The same things were measured in two ways. Each way mixes the same 13 hidden numbers, adds some noise and spreads widely along 7 directions of its own, which tell nothing about the thing.
Some things both ways: the first way, then the second way.
[ -2  12  18   1  -6  -2 -10  -3  -6 -10   7  13   4  17   2   8  15  -7
   5  -8  -3   0  -2 -10 -12   5]
[ 34  18  13 -26 -14  11   6 -10 -12 -36   5   8   6  15  11   5  18 -14
  -3 -10  22  23 -11  -9  18  -9  -8  -3  -3  21]

[ 26 -27 -35 -20  15 -21   1  -4  24  -4 -18  26  -7  -5   9  30   3 -15
  11  41  20 -17  36  -5  19  -2]
[ -4  11 -25   0  -9  -9 -19  27  16  17   2   9  14 -11 -30  10  13   5
 -16  20  12 -15   8  -9   7  -5   8 -17   1 -10]

[-13   9  11  10 -28  34   8  -5  -8 -21  10   5   2  30   2   3  18 -18
  11 -40 -20  21  -8   7  -1   5]
[-11 -12 -29 -12   1 -10 -28  24  29  12  -6  17   4 -51 -19   2   2 -12
 -52 -24  -8 -30  55   0  12  14  -3 -23  18  13]

[  5 -18  18   4   2  11 -43  -8   0  -5  -2   1   4 -31 -12   8  -6   8
 -29  -2   8 -28   9  17  10 -17]
[ 18  11 -10 -26 -23 -11   8  -9   5 -18  18   7  -7  17  25  -1  33  15
 -17 -12   5  15  13   9  21   6  10   3  25  15]

[  7 -13  14   9   5 -17 -24  -7  14  27  16  -5 -22 -13   9  -7   1   7
 -18  25  28  -8   7  -9  -4   8]
[ -4   0  -9   4 -16   5 -16   4  42   7 -17  -3   1 -17 -12  -3  24  29
 -30 -11 -10 -18  24   4  -3  -3  40   3   8   3]

[ 16   1  13 -25 -12  -5  -8   0  12 -23   1  19   1 -31 -12  43  12 -11
 -15  25 -11 -14  12  13 -22  -8]
[ 25   5  -9 -24   7 -21 -23  15  18  15   9   4   0  10  36   1  17 -14
  -6 -14  -7 -12   9  29  15  30  -5   7   5  22]

[  8  18 -13 -24  47 -45  13  -1  10 -12 -26 -12   6  20  -1  -8   3  23
 -31  35  12  14  23  -4  24   5]
[ 13  -4  20  21   4 -10   2 -25 -14  -8  29  12   1  22  15   6  -5 -11
   6  -2   3  39 -12   6 -28 -31 -19 -12  -4 -11]

[-17  -5 -35 -14  21 -21  29  23  20   3 -26  -7 -33   6   6 -11   1  -5
   0  27  29  13  26 -24  24  34]
[  2 -21   3   8 -14   4 -12   6  30 -36  -4  15 -12 -28 -26   5   3  -2
 -33 -23 -11 -14  -7  -9  17  26  -4 -10  10  -7]

[  6  -9   1   2   4  -5 -22   4  11 -19   9  -5   7 -33  -1   5   0  16
  10   3  37 -22  32 -26  11  20]
[ 25   2 -39  18   6 -18 -11  43   9  29  11   4  26 -40 -34 -11   2  -2
 -29  32  12  -8  34 -21  -4 -35 -11 -40 -14   2]

[ -6 -29 -16   2  10   4  -6   5  16   2   0 -32  20  32   7   4  25  29
   3  -5  13   5   3 -18  36 -43]
[ -2 -22   5  35 -10 -35   6 -24 -13 -10  32   4   8   5  13 -10 -16 -47
  21   3  15   9 -15  29  -6   4 -24 -26   1  -7]

[ 18  -4  26  11  -2  14 -18 -21 -11   4  13   3  18   4  11  -6  -3  13
 -19 -45 -21  14  10  22  15 -42]
[  4  27   1   1 -19   7  16 -11 -10 -12  10  12   0  -7 -23  -2   7  -9
 -14   5  24  18   2 -18   8 -23   0 -19   6   4]

[ 27   2 -30 -14  38 -24  32  11  15 -36  -6  -7   5  27   4   5   5   6
 -26  26  -3  35  25 -13  39  -9]
[  1 -11  -8  13 -23   1 -10 -13  20 -12   0  -6  -8 -17 -12  12   5  -7
  15  -8 -17  -2  -8  26 -23   6  12  -8  25  -6]

[-17 -31 -20   1   5   2   2  -4 -18  20  -3   7  11  22  -2   1  27   2
  31  -6  11   9 -10 -17  -1  21]
[ -9 -23 -35  25  -2 -42 -28  17  12  53  10   5  15  -3  17 -10  -3 -24
 -21  -7   6  -6  26  20   8  -5  -3 -14  -3  19]

[-11  -4  10 -29  17  -2  11  -9  28  -2   2   5  12   0  -3  13   3  23
  -6   1   3   1  -5 -14 -11   0]
[ 33   9  -6 -18  13   4 -13  19  15   0  -5  15 -13  12 -10   9  26 -13
 -27   1   3  10 -22 -12  30   3 -12   5  -7  19]

[ 10 -18 -39 -18   8   6 -10 -11  -1 -21  19   5  12   7   8  21   3   8
  39   3   7   7   1 -25 -18  14]
[ 14 -24  10  -3  -9  -6   9 -15  19 -36  -7   9 -14   6  -7  24  22 -19
  -9 -20 -16  -3  -9  10   1  17   0  10  21 -10]

[ -2 -28 -18 -11  20   3   0  -5  29  -8 -11 -10  -8 -15  13 -43 -34   0
   1  -3  10  10  29  11  58  20]
[ -3  -1  -1  -5   3 -10   4  -7  12 -15   3  13  -9 -31 -29 -12   2  -3
 -48  -7   4  -7  31  -3   8 -15  -9  -4  12   4]

[-14  15  19   8   5   3 -25  -8 -14   7  -9 -10   3 -22   5 -18 -15  18
 -27 -45  -4  18  18 -15 -20   2]
[  3 -12  25  28 -23  31  12 -39   7 -36  -8   7  -8 -18 -42   8  -4  22
  -2  21 -18   0 -43  -7 -20   0 -20 -12 -14 -37]

[  8 -19 -10   3   5  -3  -5   8 -20 -37  -8  -7  15  13 -10  38  29 -28
   1   3 -17  26  24 -16 -10   3]
[ -7 -29 -28   3 -39 -29  11  14  45 -12   5  11 -12  -6  -8  -4   4 -13
 -37 -44 -13 -29  40  23  10  35  22 -14  53   8]

[ 13  17  35  -4 -24  14   1   9 -19   9  13  -3  16 -33   3  17   8  18
  -5 -23 -15 -11   0  18  -4 -12]
[  0  27   4  22  21 -14 -26  -2 -17  27  35  10  24  -9   3  -3 -14 -21
  23  33  18  15 -13   2 -30 -16 -30 -30 -26 -21]

[-20  19  48  15 -26   7 -28  -3   1  46  24  -6 -13  -6  11 -11  16  18
  -5   3  25 -19 -26   1 -16   3]
[ -2 -11  47   2   2  33 -21 -29  21 -58   4  27  -5   4 -14  -3  -6  -2
 -16 -35  -2  17 -28  -4 -11  19 -14 -26  -6 -11]

[ -6  -1 -29 -22  18 -45   9  -4  19 -20 -37  20 -31  19  -6   3   6 -15
   4  37  26 -27  23 -10 -14  42]
[ 19   7 -19  -8   4 -52   5   5 -13   4  26  -3   0  -5  33  -8  14 -25
 -51 -22  21  12  63 -19  16 -25  -6  15  16  25]

[ 12  -4 -25 -10   5 -20  23  19 -17  -3  -3 -22  -8  36  -1 -17  25  15
 -17  10  -5  10  -3  11  12 -16]
[ -2   9  15  -1 -15   8  15 -37  16 -29  18  28  -5   5  -3  -9  38   4
   7 -25   7  33 -15   5  -6  14  20 -12  22  -4]

[ -7   1 -36 -20  13 -10  26  14   7 -20 -36   9 -22  25  -2  -5  -2 -22
  -3  34   6   4   4   8  22  35]
[ 13 -18  18 -24  -8   6 -15   7  22 -72  24  39 -43 -16 -34 -21 -21  -5
 -69 -69   4  13  -9 -10  49  31 -37 -22  24  25]

[ 15  -2 -21 -26  16 -12   9 -12  14 -22  -2 -33   0  28   9  19   6  24
  -5   5  -9  14   7  -7 -15 -14]
[ 26 -13 -18  14  -2 -34  31  30  15   3   9  14  -2 -15  -3   4  26 -20
 -36  -4   0 -11  35  -5  28 -11   9 -11  18   6]

[-19  -2 -38  -9   6 -21  26  25 -15  -5 -22  12  -8  13 -11  -1  30   8
  20   9  28  -1   7 -20  18  27]
[ 14  12  -6  -4  -1   0  -3  -8   1  -9  14  22  15   9  -6  20  44  -6
  -9  -6  18  28   6 -39  -9   2   6 -18   3 -13]

[ 15   2  14   6 -14  25 -25 -21 -17   8  29  23  14 -31  15  17  -8   3
  22 -31   1   2  10  -7 -22   6]
[ 23  29  -7 -12  10   5  -9  29  -5   6   2  14   1  -5 -17  13  13 -13
 -34  14  21   9   4 -31  29 -25 -11 -16 -10  13]

[  3  -1   5   6   0  21 -37 -37 -12  -6   4  22   8   1   4   9 -10   3
  -2 -24  -6   0  -7   5 -25   7]
[ 27   2 -16 -19 -10  10  -2  22   7  -2 -10  13  -4  -3 -18  16  28  29
 -48   5   4   3  16 -20  37 -23  -1  -9  -2  14]

[  6  28  26  13 -26  23 -18 -11 -22 -10  -3  11 -10 -13   5   8 -10  -5
 -24 -41 -13 -10   7  13 -34  10]
[ 13   2  -7   3 -12  -3 -10  11  -7 -27  24  12 -14 -42 -16 -14 -25  -7
 -41  -9   8   6   7 -14  28  -7 -36 -30   7  14]

[ 43  -7  21   6 -21   1 -18 -27  -7 -13  19  18   6 -13  17  34   3 -25
  -6  -2 -21  -8  14   8 -40   3]
[ 11  10 -23  -3  -8 -10   2  27  16   7   2   3   6 -13 -16 -11   7 -16
 -31   4  17 -12  36   7  19 -22  14 -28  15  24]

[ 32  -4 -36 -25  20 -28   9  -6  21 -29  -5  -1  -2   3  14 -19 -11   6
  -1  22  13   1  46  10  35   0]
[  9  30   1  -7  29 -14   7  -8 -11   4  26  22  -2 -12 -11 -11  15 -21
 -35   3  25  31  33 -21  -4 -39 -12 -14   6   7]

[-17  16  -9  -2  10   8 -15  -9  -9  32  -9  12  -7  32  12   5  10  14
  13  10  16  -2 -27  -4   2  -2]
[ -6 -30  16  25 -17 -10 -26  -3   9 -20  10   6 -11 -18  -6  16 -34  -4
 -23 -35 -11 -15   3   9  -1  13 -22 -15   3 -15]

[ -2  -7   4 -11  34 -11  15  13   1 -17 -12  -7  30   1  -4   7   5 -10
  -4  15   4  25  36 -21  26  25]
[-14  -4 -12 -13   7  -7 -37   8  25  12  13  21 -16  20  19 -13 -14 -17
 -29 -17 -16  13 -10  27   3   8 -17  -3  18  24]

[  8  14  15  -6   5  10   8  -7 -19  -8   8 -29  25  31  11  -5   7  26
  -3 -34 -28  18  -9   8   6 -18]
[ 12  12  -5  15   1  -8   5  10  -9  14  20  20  18 -13  -9  -6  -1  -6
  -6  23  14  15   0  -7   0 -33 -18 -26 -15  -2]

[  9 -22 -27   5  18 -12  -2 -16  14   2 -13  14   4  52  11   3  19   3
   2  17  21  -4   2  -9  25  -8]
[ -6   4  -9 -22  -5  20 -30  -3  14  -4  -5  21   1  21   4   3  30  17
 -27   2   6  28 -14  -4  20  -8   4 -10   1  18]

Other things, the second way, with their names:
Z_798: [  7  16  -9   8  -7  -2 -24  -3 -10   6  12  -5  17  -5  22 -13   9   9
  -7  24  16  21  -6  -7   6 -26  -3 -11 -19  13]
Z_703: [ 19   1  -3 -10 -16  12 -23   8  15 -21   1   5  -1  -6 -25   2   0   8
 -23 -18  10  -2   2  -7  11   6  -5 -24   0  10]
Z_33: [ 11  -8  -7  -7 -17  -4  -1   5  18 -32   2   6 -10 -29 -37 -14  -4 -16
 -28 -28  11  -6  15   9  17  -2   2 -19  22  21]
Z_225: [ 35 -18 -13  19 -21   2  14  20   0 -16  11  19  22 -28 -14 -23   1 -12
  -9   8  17   5  -6  -3  30 -11 -18 -54 -16  20]
Z_337: [ 16 -24  14  13 -26 -11  26   1  -1 -35   4   8  15  -1  -8  30  -8 -24
  12  -4  -3 -18   6  19  -7  -3  -9 -21  11 -23]
Z_842: [ -3  15 -15  -1  -7  -7 -29  -6   5  11  15  -9  -6 -25 -11   1 -16 -12
 -11  -1   1 -16  24  14 -15  13 -14 -25  13  -1]
Z_300: [  2  -6 -51  16 -10 -10 -20  47  16  47  -2  12  24 -47 -42  -6  -6  -4
 -22  21   9 -19  29   1  11 -25  -4 -43  -5  13]
Z_548: [ -5  15 -13  19  -4  -6  -6   7  21  33  -3  12  23 -23  -5  -4  19   8
  10  24  -8  -5  -7   4 -19  -8  17   4 -10 -12]
Z_776: [ 23  18  -2  -4  12  13 -25  -2  11  -1  15  10   9  -7 -19  -5  20  11
 -22   1  15  17  16 -21 -14  -7  -5 -37 -11   0]
Z_453: [-37 -14   4  11 -16  -8  19 -23  34 -12  -4  28   7 -16 -27   2  12 -11
 -18 -12 -10 -26  22  13 -16  26  15 -15  26 -30]
Z_439: [  4  -2 -13   9 -14  11  -6 -10  10   1 -12  -5  14 -22 -31  21  29  11
  -3  18   6  -8  21  -2 -13 -17  18 -30   2 -15]
Z_599: [ 24  13  -9 -29  -2  15  -2   1  11 -42  18  17 -27  -3 -13  -7  24 -13
 -43 -17  13  18  12 -13  30  13  -7 -37  30  26]
Z_668: [ 21   3 -17 -13  -5   4 -17  24  26 -18   7   5 -17 -26 -19 -14  -2   1
 -34  -1  -8 -11   3   7  22  10 -10 -22  15  18]
Z_847: [ -2  11 -19 -10  15   2 -37 -12  28  26   7  11   5 -10 -10 -10  40  27
 -14   8  -1  11   9   7 -14  11  12 -11  -2  -3]
Z_522: [-17 -16  -5  30  -4 -21  -8  -3  30  12  -3   6  -5 -37 -13  -5  -7 -24
 -22 -15 -14 -35  14  10  -3  32   0  -5   6 -11]
Z_956: [ -1  -2 -11 -10   4  16 -14  32  36   7 -24  24   6  -6   9   6  16 -17
 -43 -13 -16  -7  18  -8  14  -7  16  -7  11  24]
Z_261: [  2   9   0  15  -5 -10  -2  -4  25  -5   9   2 -13 -20 -28   7  22  -3
  -4 -10   3  -8   7   7  -7  10  25 -13  22 -15]
Z_98: [ 14  18  -5  14 -17 -13  12   6 -18  -4  22   1  19   1  -6  -7 -10  -7
  -4  32  26   7   3  -8   3 -34 -15 -26 -10  -4]
Z_793: [  4  22 -14 -44  23  21 -41  14  19  -2   3  30   0   6  15  -7  38   9
 -38   4   2  36  -3 -10  20 -13   1  -6   5  30]
Z_442: [-20   7  35  13   2  13 -10 -44   6 -33  12  18  -2  22  -9   9  -1 -19
  -5 -10   5  16 -24 -15 -31  21 -14 -16  -1 -33]
Z_605: [ 23 -18 -23   8 -21 -10  -9  26  13  13  -6   1  19 -38  42  -1  -1   0
 -12  -1 -28 -17  16  14   9   0  -6   2  -4  20]
Z_694: [  4  19   3  22  -3 -33  10 -46 -39  15  27 -13  35  11  31  24  36 -20
  40  25  33  24  25  -3 -38 -27  10  -7  -7 -30]
Z_387: [ -9 -15  32  12  -9 -16 -10 -25  -4  -9   7  11  24   7  45  -2 -10  -5
  23  -4  -7   0 -26  38  -3   5 -16  19 -23 -11]
Z_859: [ 28  26  -3  28  -6  -4  -9   2 -28  10  23  -8  11 -20 -10  -8 -14  -6
  17  44  21  20 -34 -12  -1 -35 -31 -19 -33  -3]
Z_121: [ -2   5  -5  -9  13  -5 -18   6  12   8  13  28  12   5  16   3  15  -9
 -23  -5  -4  19  13  -6 -10  -8  -6  -9   6   1]
Z_832: [-39 -18  -3  -6  -8   9 -32 -21  38 -16  -2  22 -34  11 -19  -7  -7   3
 -47 -25 -21   7 -19  16   3  22  -6   3  30   4]
Z_575: [  0  -8  -8   2 -10  -7 -21 -30   9   1  15   2   3   3  22   6  22  -8
  22 -12  -6  17  -4  28 -23  20   6 -11  16  -1]
Z_131: [ -3  -3 -22  -5 -15  20 -42  21  33  18 -21  -3  19 -49 -19   7  12  53
 -13  30 -21 -40  14  22   5   5  12 -21 -13  -9]
Z_120: [ -2  14 -29   4 -20 -30 -10  10  -5  38  13 -15  13  13  10  38  16   4
  16  25   4 -10  29  22 -18 -22  20  -6  21 -19]
Z_700: [ -2   8  20 -31 -10  20  -7 -25  14 -35  -1  22   4   4  -4  33  27   2
   1 -28  -6   2  13   7 -18  22   9 -10  22 -18]
Z_136: [ 16 -19  -3  21 -17  16 -24  37  41  -1  -8  14  -4 -40 -30 -36 -39   0
 -49 -32  -6 -26  -4   4  29  14 -17 -42 -17  34]
Z_229: [ -5 -25   2  11  -5 -12 -11  -6   2 -19  10  15   9 -24  -9   6 -18 -15
 -18  -8 -10   1   8   2 -16  -8 -28  -9   3 -14]
Z_347: [ -5  17  13 -12  -3  13 -27  -1  -7 -18   7  19  19   4   1  29  19   8
  11   4  13  28 -16 -11  -6 -24   4  -4  -4 -16]
Z_812: [ 17 -16  28  16  11 -17  -9 -37 -14 -31  28   0 -10  12   9  15 -16 -57
  13 -30   6  20  -5  16 -30   8 -33 -18   7  -9]
Z_872: [ 17   4  -5   5  17 -10 -19  11 -12   6  11   4  11 -41   1   1 -17 -34
  -6  20   0  -4   8   4  -3 -17 -38 -17 -15   4]
Z_140: [-19 -18 -32  11 -10 -24 -22   6  34  27 -10  -2  -5 -42 -13 -20 -13 -20
 -27  -7 -17 -35  20  33   3  18  -2   3  14  16]
Z_102: [-55  -8  30  28   5  -6 -44 -54  25 -23  11  -4 -16 -13   8 -19 -40 -26
 -25 -42 -17   1  11  15 -58  17  -3   6  20 -16]
Z_338: [ 20  16  -7 -25   5  29 -36  34  26  -3 -13  24   1   4  26   9  40  22
 -28   7 -15  16 -30 -22  36   8   6   6 -11  20]
Z_412: [  6 -39   7  26 -26  -1  -4 -12  19 -20  -1  11   3 -20 -18  -7 -15 -11
  19 -13 -14  -8 -38  40   2  20 -17 -16  -4  -3]
Z_371: [ 19   7  -1 -39   8  17  -9  -4   0 -35   1  27   5   4  14   4  37  -9
 -30  -3   8  27   1 -18  26  -3 -14 -10   3  21]
Z_417: [  6  -2 -22  16 -30 -24  -3  19  -6  18  14  -6  15 -31   4   8  -9   9
 -19  -7   9 -14  52   6   6 -29   7 -25  12   5]
Z_604: [  1 -28 -16  17  -5 -18 -17   4  14  10  15  20   7   4   8 -15  -1 -15
 -14   0   0   6 -14  16  14  12 -21 -25  -7   9]
Z_348: [ 23  12  12   2  15 -28   7  -8 -10   2  34  23  -1   2  22  -8  16 -14
  -2  -4  12  28 -10   6  13  -8 -18   3  -7   4]
Z_393: [-19   2 -28 -11 -13   6 -17  18  39  17 -13  16  -5 -22  -3 -21   0   8
 -54  -4 -17 -17  23   8  17   3   7  -5  18  26]
Z_287: [  1  -6  -6  21 -12 -17  -9   0  16  -3  24   9 -14 -40 -45  -3 -17 -12
 -21 -29   7 -20  24   6  -2  24 -12 -42  18 -11]
Z_90: [ 28  19 -30  -2  11 -26 -12  37  13  51  -4   0  17 -27 -18 -10  27  22
 -42  17  19 -14  43 -16  26 -33  10   3 -25  17]
Z_848: [ 15   3   4 -10   0  -2  -7  -9   4 -16  12  13 -21   5 -11   2   1   3
 -44 -14   1   8   3 -13  13   4 -24  -3   4   5]
Z_403: [ 14  -3 -28 -10 -19  -5  -6  40  11  11  -4  21  16   0  -8   1  14 -11
  -5  18  12  -6 -19  14  50  -1  -6 -23  -5  23]
Z_91: [  2  -2   2  -5   4  15 -21  -7  34  -4  -7  10  -1  -3  -2   5  27  19
 -15   8 -20 -10  -3  12  -8  20   9 -10   2 -11]
Z_40: [  6  11  10   4 -11 -11  11  10   9   3   9  21   9   8   9   0  13   1
  -9  -5  13  -4  -1   8  27  -2  10  -8  -3   2]

Some of these things the first way, each followed by its name:
[-13   4  25  13 -10   4 -20   8  10  -7  14  -9   5  15 -17   9  37  22
 -39  -3  22  -6  -1  -9   0 -36] => Z_575
[ 27   1  -6   0 -12   5  19  -3 -12 -27   8  12  -2   0   6   8   1 -13
   8   0  -3  -2   9   5  -6  44] => Z_793
[ 11 -13  -5 -12   8  -1  20 -23 -14   3 -28  23   9  28   5  14   3 -15
  -4  -9 -27   0 -12  12 -25  24] => Z_832
[-19  27  34  15 -25  22  -5  26 -23 -15  -2  10  17  -9  -4  15  21 -21
 -14 -33 -14  14   8 -19 -16   4] => Z_842
[ 11 -18   0   5  -2   7   0   3   7 -19  15   8  -5 -10   6  -7  -7 -25
  -1   4   2  17  19  -6  10  29] => Z_33
[  6  12  31  15  -8 -16  20  -1  -3  16   2  -6  -9  25  16  -2  18   2
 -12  -8 -12  11 -10   5  10   0] => Z_102
[ 22   1   5   7 -26   8 -20  -9   2  11 -10  32 -31 -43  13   5 -25 -25
 -18  15   4 -31   7  26 -14  29] => Z_131
[ 18  12  19 -24  12 -41  12   0  18  -5   2 -19 -15   4   0  10  15   7
 -35  18   1   4  41   0 -24 -23] => Z_548
[ 20  -9  -9  -4   3   9   4  18   1 -24  -2   3   0 -58   7   5 -28  -8
  -2   4   3  -1  29  -6  25  36] => Z_668
[-21 -15  26   2   7   3 -18  -8  25   1  18 -20  -3 -14  -5 -11  -2   9
 -19  -9   8  22  11 -11   8  -4] => Z_90
[  1   4 -17 -12  22 -20   5  13   5 -26  -2 -16  10  19  -1   0  17   6
  15  20  24  12  35 -20  29  10] => Z_121
[  7  -9   4 -12   3  -6   3  -9  17 -13  -8   3   2  33   4  38  23 -26
 -11  11  -5  13  28 -15 -32 -12] => Z_403
[ -3 -30   6   7   7   5 -11   1  26 -24  15 -15   7  -7  -1  -1   6 -17
 -19 -19   4  37  53 -25  16 -17] => Z_140
[  5   8  29   4   2   7  12 -16  12 -29   3  -3  11  28  -5  14  17  -9
 -40 -26 -21  33  23   4   0 -19] => Z_300
[ 15  -9 -29  -6  -6   7 -13   5   0 -10  -2  10   3  -4   0  12  11   5
 -18   9   0   5  13  14  27 -41] => Z_287
[ -8  25  41  11 -33   5 -13   2 -12   9   4  14   0 -18  -9   7  20  18
 -23 -12   1 -29 -31  12 -23   9] => Z_776
[  4  16  -2 -14  -6  -6  -8   5   1 -11  -3  33 -10 -10  -2   2   5 -26
  -1  25   9  -3  24  21  12   9] => Z_700
[ 40  11 -14  -9  -9 -17 -20 -17  -5   9  17  27 -24 -12  16  42   8  12
  11  26  32 -39  15 -14 -56  10] => Z_338
[-14  -1 -19  13  26  14 -21   6  -8  18   0 -20  12  54  18 -28   6  30
  20  -2  27   9 -14 -13  63 -21] => Z_417
[ -1  -4  26  18   4 -12  -9  -6  16  24  -9  -3 -19 -10   6 -11   0  18
 -34  -1  23 -20   7  -1  15   0] => Z_798
[  6   5 -15 -31  17  -6   2  -6  -2  -1 -17  14   3   1  14  10 -14  -6
  27  23  -1  -9   7   8   6  25] => Z_337
[ 14  11  20   3  -4  -8 -32   1  -9  17  10  15  -7 -57   7   5 -14  17
 -14 -12  26 -24  32 -20 -34   8] => Z_859
[  6  10  20  -9 -12  -4 -13 -13   2  -2   7  41  -1 -63 -13  13  -6  -3
 -18   7   7  -9  15  11 -18  24] => Z_812
[ 14 -24 -14  -9 -34  12 -22 -15 -30  14   3   7   2   8  17  12  13 -16
  42 -18 -15 -18   5  16 -38  -4] => Z_453
[  1 -13  -1  -4 -13  19 -14   5 -10  21   8  -7  10 -25  12  -3  -7  31
  19  -6   9 -26 -27   1   8   8] => Z_91
